The same things were measured in two ways. Each way mixes the same 8 hidden numbers, adds some noise and spreads widely along 5 directions of its own, which tell nothing about the thing.
(in the rows, 128 means zero)
Some things both ways: the first way, then the second way.
[168 106 112 204 170  96 138  92 135 163 164 127  50 127 122 128]
[151 122 166 121 114  98 153 172 147 161 115 165 123 116 137]

[140  80  93  56  88 143 158 169 186 115  81 144 185 127 185 137]
[147  98 116 160 119 191 140 164 142  95  99 113 112 102 102]

[100 105 109 150 135 142 169  81 171 185 128  89 121 134 130 119]
[131 132 154 136 136 134 147 170 168 120 116 186 138  77 108]

[144  99 109 153 132 145 133 107 178 132  86 119 111 100 109 110]
[149  92 121 130 111 144 128 169 141  92 141 130 133 132 153]

[170  58 124 166 127  95 154 148 173 156  97 161 101 102 137 107]
[146  95 121 138 122 131 130 164 177 108 145 113 126 188 157]

[124 139 132 136 138 110 145 113  98  79 133 133 148 136 172 111]
[138 139 129 106 119 119 134 119 109 102 125 139 119  77 123]

[ 71 150 176 153 130 133 130 113 104 179 138 154 163 104 193 144]
[ 88 168 130 129 158  86 103  90 157 160 150 156 151 167 114]

[141 110 186 143 170  91 105 148  76 130 141 151 171 124 200  99]
[121 167 159 135 133  70 122 110 131 171 164 135 153 148 125]

[ 58 101 114 158 126 196  46 121  70 112 139 193 128 116 156 151]
[126 124 148 152 116 132 126 158  92 175 142 107  91 133  71]

[ 61 159  83 174 142 164 118 102  65 143 153 168 101 109 121 122]
[113 136 102 112 107 104 138 112 117  56 139 153 105  25 141]

[129 129 148 126 151 133 125 112 154 134 131 126 143  77 162 113]
[121  63 105 110 116 124 129 156 157 110 140 132 149 145 186]

[175 128 158 150 146  26 150 169 112  76  89 153 149 146 186  88]
[141 167 127 110 127  71 114  84 165  87 134 125 174  70 139]

[134 138  78 184 172 116 111 129 127 136 120 155  50  85  98 134]
[136 142 148  86 125  84 112 112 145 141  93 156 193  72 137]

[110  83 141 138  91  76 194 118 129 107 124 147 154 117 151 115]
[145  63 104 104 159 197 130 159 171 101 120  83 123 140 136]

[120 135 114 182 120 134 124 122 155 181  91 163  98  97 128 169]
[123  93  77 155  98 151 115 127 143  94  92  85 118 119 139]

[ 89 104  62 163 133 155 144 110 165 134  78 117  78 120  90 147]
[123 143 129 131 146 178 127 136  93 159 127 147  70 203 151]

[122 154 184 190 148 138 124  69  80 136 137 127 144 141 169 140]
[134 112  98 139 110 145 118 131 100 111 146 112  91 159 167]

[127 112 169 153 138 131 115 118  71 143 140 159 162 106 152 165]
[132 147 148 145 113  84 146 131 108 174 157  95  78  79  90]

[105 120 181 183 140 160 108  82 142 198 103 115 137  88 125 176]
[107 158 129 167 105 100  97 115  99 176 116 107 112 107  73]

[104 157 130 210 155 146 109  60 114 135 126 112  90 132 116 131]
[130 133 109 116 110 133  80 129 115  87 109 157 161  63 145]

[179 113 232 158 147  73 196  88 168 148  77  66 189 138 172  95]
[133 102  77 162  83 140 133 128 125  67 129  71  88 122 169]

[ 92 106 183 168 117 168 201  45  70 209 164 117 172 112 127 160]
[140 107 119 110 143 170 113 139 145 116  87  91 133  30  87]

Other things, the second way, with their names:
K_270: [138 137 142 114 124  95 166 125 131 119 150 134 104  86 118]
K_164: [142 138 160 105 131  97 156 120 121 183 125 116 110 149 113]
K_121: [133 155 131 157 125 157 173 110 107 142 110 109  61 181  98]
K_626: [136 111 145  75 149  91 128 142 159 140 164 149 144  86 156]
K_365: [122 119  98 158 111 149  92 124 131 107 109 103 154 140 145]
K_351: [130 140 135 118 138 117 105 116 128 167 117 135 143 119  92]
K_221: [135 125 114 102 146 141  84 105 167 116  76  88 172  74  79]
K_467: [139 124 120 134 120 107 119 121 119 127 174  89 114 118 133]
K_122: [153 139 124 120  98 105 125 115 122  93 103 113 146   4 124]
K_275: [128 174 149 157 123 116 141 134 120 143 135 151  76 130  93]
K_295: [148 103 115 117 111 133  95 125 143 117  87  86 171 109 111]
K_258: [138 172 157 146 135 126 152 130 107 143 155 134  82 126  78]
K_700: [106 102  96 119 135 137 111 149 149 107 146 164 110 133 189]
K_74: [152 119 152 105 118 128 153 136 111 148 105 126 155 146 144]
K_776: [139 132 151 137 120 139 153 129  89 147 137 148 131 203 110]
K_723: [138  93  97 122 111 147 130 146 134  70 133 145 133  94 182]
K_510: [109 140 100 144 112 134 134 124 130  71 140 157  95 162 168]
K_738: [109 119  95  99 137 123  97 110 152 100 113 127 142  68 148]
K_769: [134  98  90 148 106 187  84 152  92  95 122  98 120 125 154]
K_385: [127 135  93 148 112 129 133  97  88 101 179  79  62 167 151]
K_215: [119 122 129 124 143 121 103 161 145 145 168 148 111 108 173]
K_818: [138 143 148 163 115  90 199 123 138 129 157 119  96  92 104]
K_431: [137 176 109 168  96 138 115 114  82 118 100  97  48  40 104]
K_656: [133 119 136 163 113 101 173 119 125 164 175  76 102 220 137]
K_640: [156 174 135 113 140 140 115  95 122 112 116 132 134 194 123]
K_539: [127 147 126 122 137 156 113  93 105 162  82  84 128 183 109]
K_312: [145 118 131 134  98 109 170 134 128  98 132 102 106 112  97]
K_763: [128 122  98 112 132 115 107 104 175  80 131 117 172 109 187]
K_630: [109 109  82 135 137 154  79 115 160  87 124 112 169 116 162]
K_666: [105 133 100 164 155 192  90 112 125 141 118 122 134 194 139]
K_936: [118 114 113 100 118 108 100  99 115 135 114 109 177 131 160]
K_916: [116 144 126 136 139 154 103 127 105 132 144 125 127 125 139]
K_879: [ 96 128  89 151 135 148 111 121 122 126 143 111  70 115 129]
K_318: [144 178 157 144 121 100 159 105 137 121 116 129 119 106  52]
K_732: [131 157 142 105 190 172 108  99 132 145 150 137 147 219 109]
K_676: [147  99 175 121 137 120 174 173 128 184 165 147 132 200 135]
K_183: [114 150 116 117  89  72  96  87 109  96 109 138 182  54 117]
K_6: [121 209 139 152 119  85 133  74 120 126 117 161 119 125  89]
K_272: [141  71 112 132 130 146 149 161 170 105 143 115 139 110 162]
K_343: [101 132 113 160 145 151 115 142 120 161 175 133  76 192 184]
K_917: [132 161 165 114 127 124 162 109  95 167  80 148 128 152  64]
K_710: [122 129 118 106 130  95  83 110 143 115 141 133 189  69 151]
K_796: [127  99 100 122 123 135  95 127 160  90 126 118 179 146 149]
K_495: [111 186 109 149 119 120 111  98  86 123 141 129  52  83 154]
K_401: [125 161 139 121 175 130  85 104 135 187 151 110 130 135 107]
K_276: [115 118  97 134 119 142 116 140 140  94 131 145 106 132 194]
K_356: [119 198 161 135 133  98 157 106 103 160 138 159  70 178  92]
K_229: [139 115 144 151 142 145 112 162 122 183 166  96 104 183 110]
K_427: [136 116 131 122 103  52 144 141 194  74 162 151 168  85 135]
K_793: [126 137 109 134 123 151  92 144 120  98 132 158 106 128 154]
K_762: [137 109 135 111 130 100 130 128 115 168 181 110 124 211 159]
K_43: [147 113 113  89 112  91 107 115 153 109 113 112 160 105 160]
K_411: [130 122 119 119 161 159  73 112 131 165 123 117 185 164 126]
K_428: [135 121 138 138 122 157 168 132 115 139  92 107 117 147  95]
K_969: [147 101 114 103 112 139 121 145 132 109 101 102 109 105 117]
K_88: [123 164 139 111 148 114  96 113 132 139 141 154 145  96 154]
K_179: [136 129 151 122 144 117 119 138 103 202 162 107 107 149 119]
K_950: [138 164 141 126 118  96 115 122 117 115 145 151 134  58 135]
K_903: [131 160 138 152 132 116 124 113 119 152 153 124 129 152 143]
K_892: [148 120 146  94 144 150 139 154 158 113  81 149 138   8  93]
K_646: [133 109 113 138 114 140 144 131 140  83 124 128 143 113 126]
K_840: [140 117 126 160 112 158 151 145  98 120 140  91  81 118  69]
K_483: [136  92 101 103 142 134 129 130 151  94 162 123 140 102 155]
K_772: [135 150 121 115 139 121 118 136 144 124 137 129  75 109 163]
K_453: [133 138 155 116 132  89 104 115 134 164 136 141 195 170  82]
K_815: [128 115 150 115 132 115 153 141 152 156 125 154 152 209 157]
K_426: [111 129  80 169 115 176 115 115 105  69 117 119 118  48 136]
K_408: [129 137 108 109 150 102 107 101 179  82 157 124 162  79 135]
K_695: [144 147 135 121 113  85 106 110 145 105 119 123 190  43 112]
K_999: [122 146 129 145 106 131 146 114 100 112 101 139 129  52  72]
K_527: [143 126 159 107 118 103 162 133 122 176 111 118 117 163 103]
K_574: [119 104 106 156 129 133 132 140 119 116 214 103  86 205 157]
K_785: [126 136 122 160 118 124 137 132 102 143 178 113  84 141 162]
K_861: [134  98 129  81 140  91 114 135 202 111 115 145 199  73 110]
K_282: [133 162 130 139 125 111 145 101  94 126 162 142  98 118 150]
K_989: [143 168 168 122 127  69 141 117 131 167 155 111 108 162  55]
K_387: [132 129 121 127 101 153  99 130  99 135  72 152 154 201 143]
K_557: [139 148 144 137 149 166 134 131 118 130 131 138 121 152 103]
K_774: [151 133 136 103 115  87 132 145 143  90 146 163 121  27 144]
K_966: [112 128  90 144  81 105 108 124 110  76 132 145 106 140 184]
K_874: [142  80  96  93 113 153 119 137 109  97 122 108 127  85 200]
K_117: [163 116 131 119 114 133 137 139 129 115 117 107 118 121 136]
K_322: [118 135 114 159  92 141 137 128 109 123  78 126 100 147 139]
K_596: [122  99 117 125  96 127 109 139 107 150  98 106 129 153 125]
K_413: [166 102 160 119 134 177 169 140 102 174  89  91 135 186  81]
K_459: [138 118 129 148 110 167 131 140  80 165 101 118  94 186 117]
K_764: [135 146 138 107 130  71 143 112 154 102 180 129 123 114 104]
K_921: [133 109  88 157 114 192  95 127 115  96  98 108 144 159 145]
K_348: [147  92 100 110 157 192 109 131 169  81 112  91 152 145 123]
K_265: [130 131 119 150 112 151 108 137 105 138 101 136 120 134 157]
K_409: [111 119 101 163 127 132 114 147 126 108 196 142  89 142 160]
K_961: [153 109 167 101 156 159 152 146 109 185 142 104 134 193 108]
K_97: [144  71  98  99 137 153 125 146 190  99 108 102 146 161 180]
K_638: [117 139 117 166 108 118 127 115 122 115 129 109 132  83 107]
K_940: [109 145  77 139 111 127  76  95 147  63 108 141 157  98 155]
K_206: [113  88  81 119 122 171  68 145 111 119 121 124 123 162 203]
K_202: [131 179 159 152 129  96 128  96 150 149 113 144 185 172  92]
K_777: [144  87 124 122 160 148 142 150 167 127 179  86 127 118 138]
K_59: [127 166 162 112 125  92 109 118 145 167  70 180 193 132 111]
K_896: [139 116 149 114 137 106 137 155 179 113 142 165 164  98 100]
K_98: [140 130 154 118 110  63 150 142 158 136 155 133 124 136  83]
K_914: [112 117  70 139 134 172 112 110 150  71 120 119 111 154 212]
K_546: [110 100 110 144 151 166 123 145 153 129 129 111 135  85 138]
K_103: [123 191 145 127 114  80 117 106 119 116 137 171 130 149 132]

Some of these things the first way, each followed by its name:
[131 112 100 113 160 157 113 160 139 145 124 166 117  98 187 110] : K_815
[105 140 100 148 132 153 130 123  71 133 145 178 124 112 145 131] : K_270
[114 101 121 101 101  97 122 178  93  91 111 187 189 107 161 136] : K_777
[126 133 151 145 120 108 124 141  87  89  94 171 168 123 166 121] : K_385
[101 117 127 160 123  75 137 132 153 162 108 133 132 124 142 143] : K_666
[111  82 129 158 158  76 112 146  81 121 149 156 135 133 141 100] : K_916
[142 105 149 152 141 118 126 109  96 135 135 142 140  83 114 160] : K_179
[105 187 188 181 174 150  76  89  53 124 160 153 147 123 198 112] : K_183
[178 110 158 134 163 141 141 110 153 134 129 121 126 128 213 109] : K_387
[114 150 112 182 129  27 141 107 203  65  79  97  90 137 123  69] : K_646
[149 165 178 161 143  83 116 119 130  31  73 132 137 144 203 125] : K_43
[ 81 192 118 146 109 183 124  87 106 130 107 150 150  87 122 159] : K_483
[140 103 135 139 129 168 143 125 148 194 117 156 144  66 132 123] : K_796
[117  91 119 134 102 176 163  93 141 185 119 136 153  79  95 132] : K_840
[126  70 104 203 151  34 134 117 176 125  96 101  65 108  56 120] : K_215
[128 106 106 209 153  51 156 121 127 145  93 116  76 137  73 144] : K_495
[ 82 108  34 126 109 141 139 142 128  89 104 161  97 131 121 152] : K_892
[154 129 139 154 152  85 113 145 141 103  84 134 134 115 137 108] : K_695
[131 126 114 179 132 105 126 113 163 150  95 131 103 125 125 126] : K_921
[116 100 142 197 148 114 163 114 102 171 122 152 101 106 120 128] : K_539
[ 89 133 130 164 138  98 133 101 146 127 131 119 113 124 155 135] : K_700
[135  54 115 120 114 157 105 156 134 149  99 173 152  77 119 157] : K_229
[158 121 166 174 157 109 126 105  83 143 168 164 125  71 132 114] : K_762
[187 103 191 136 155  63 170 144 130 180 149 143 170 133 221  86] : K_202
[ 45 136 141 187 114  96 106 113  76 134 141 170 126 139 156 165] : K_879
[133 125  85 133 124 129 128 142 137 169 130 166 121  81 114 147] : K_272
[126 118 121 105 131  89 161 174 167 117  52 125 163 140 183 127] : K_914
[135 153  88 132 140 155 110 133  81 144 169 186 124 113 165 145] : K_723
[135  97 120 112 151 167 122 166 131 113  80 156 144 131 197 102] : K_103
[137  81 132 131 129 132 153 120 136 134 120 135 140 134 165 128] : K_793
[135 133 114 164 120  65 110 138 121 115 129 173 111  96 124 157] : K_411
[147 111 115 133 146 123 132 132 177 153  58  99 143  85  82 135] : K_785
[104 120  96 133 113 153 171 128 156 141  64 132 130 136 153 140] : K_121
[114  86 154 190 156 101 152  97 135 220 129 106 121 110  96 144] : K_343
[104 118 135 132 138 145 142  96 117  82 109 112 152 109 134  92] : K_961
[ 96 118 148 166 132 101 139 119 158 168  85 121 140  98 116 123] : K_630
[111  87  80  98 132 216 147 165 135 201 107 174 140  94 164 122] : K_510
[100 111  95 220 124 157 130  83  95 144 134 184  55 100  94 151] : K_969
[126  93 184 138 134 120 177 116 100 110  89 118 175 169 202 150] : K_772
[162  84 108 146 125 123 163 140 129 160  77 141 131 136 117 189] : K_431
[143  88 112 133 160 108 121 172 136 142 126 161 110 136 200 122] : K_322
[165 115 103 125 142 123 144 123 140 134 160 151 119  94 151  81] : K_776
[ 97 157 164 173 117 144 149  69 121 147 141 139 135  95 162 134] : K_861
[201  87 168  94 149  69 163 167 146 138 106 121 189 122 177 115] : K_903
[152 125 117 174 187  96 107 133  56 108 187 179  85 134 171  87] : K_74
[125  97 132 215 163 113 140  68 173 177 106  85  65  81  57 136] : K_206
[150 101 113 129 160 131 124 122 122 136 166 144 123  85 143  91] : K_676
[102  89 105 167  93 142 178 120 114 168 113 185 124  99 110 128] : K_348
[103 126 131 148 107 130 147 124 129  96  83 159 146  96 142 100] : K_764
[115 129 134 158 121 185 148 114  91 187 131 188 124 100 170 165] : K_97
[128 155 129 207 138 158 150  59 152 123  59  95  93 130  95 140] : K_117
[127 137  93 146 146 138 107 132 137 103  66 125 117 124 111 136] : K_950
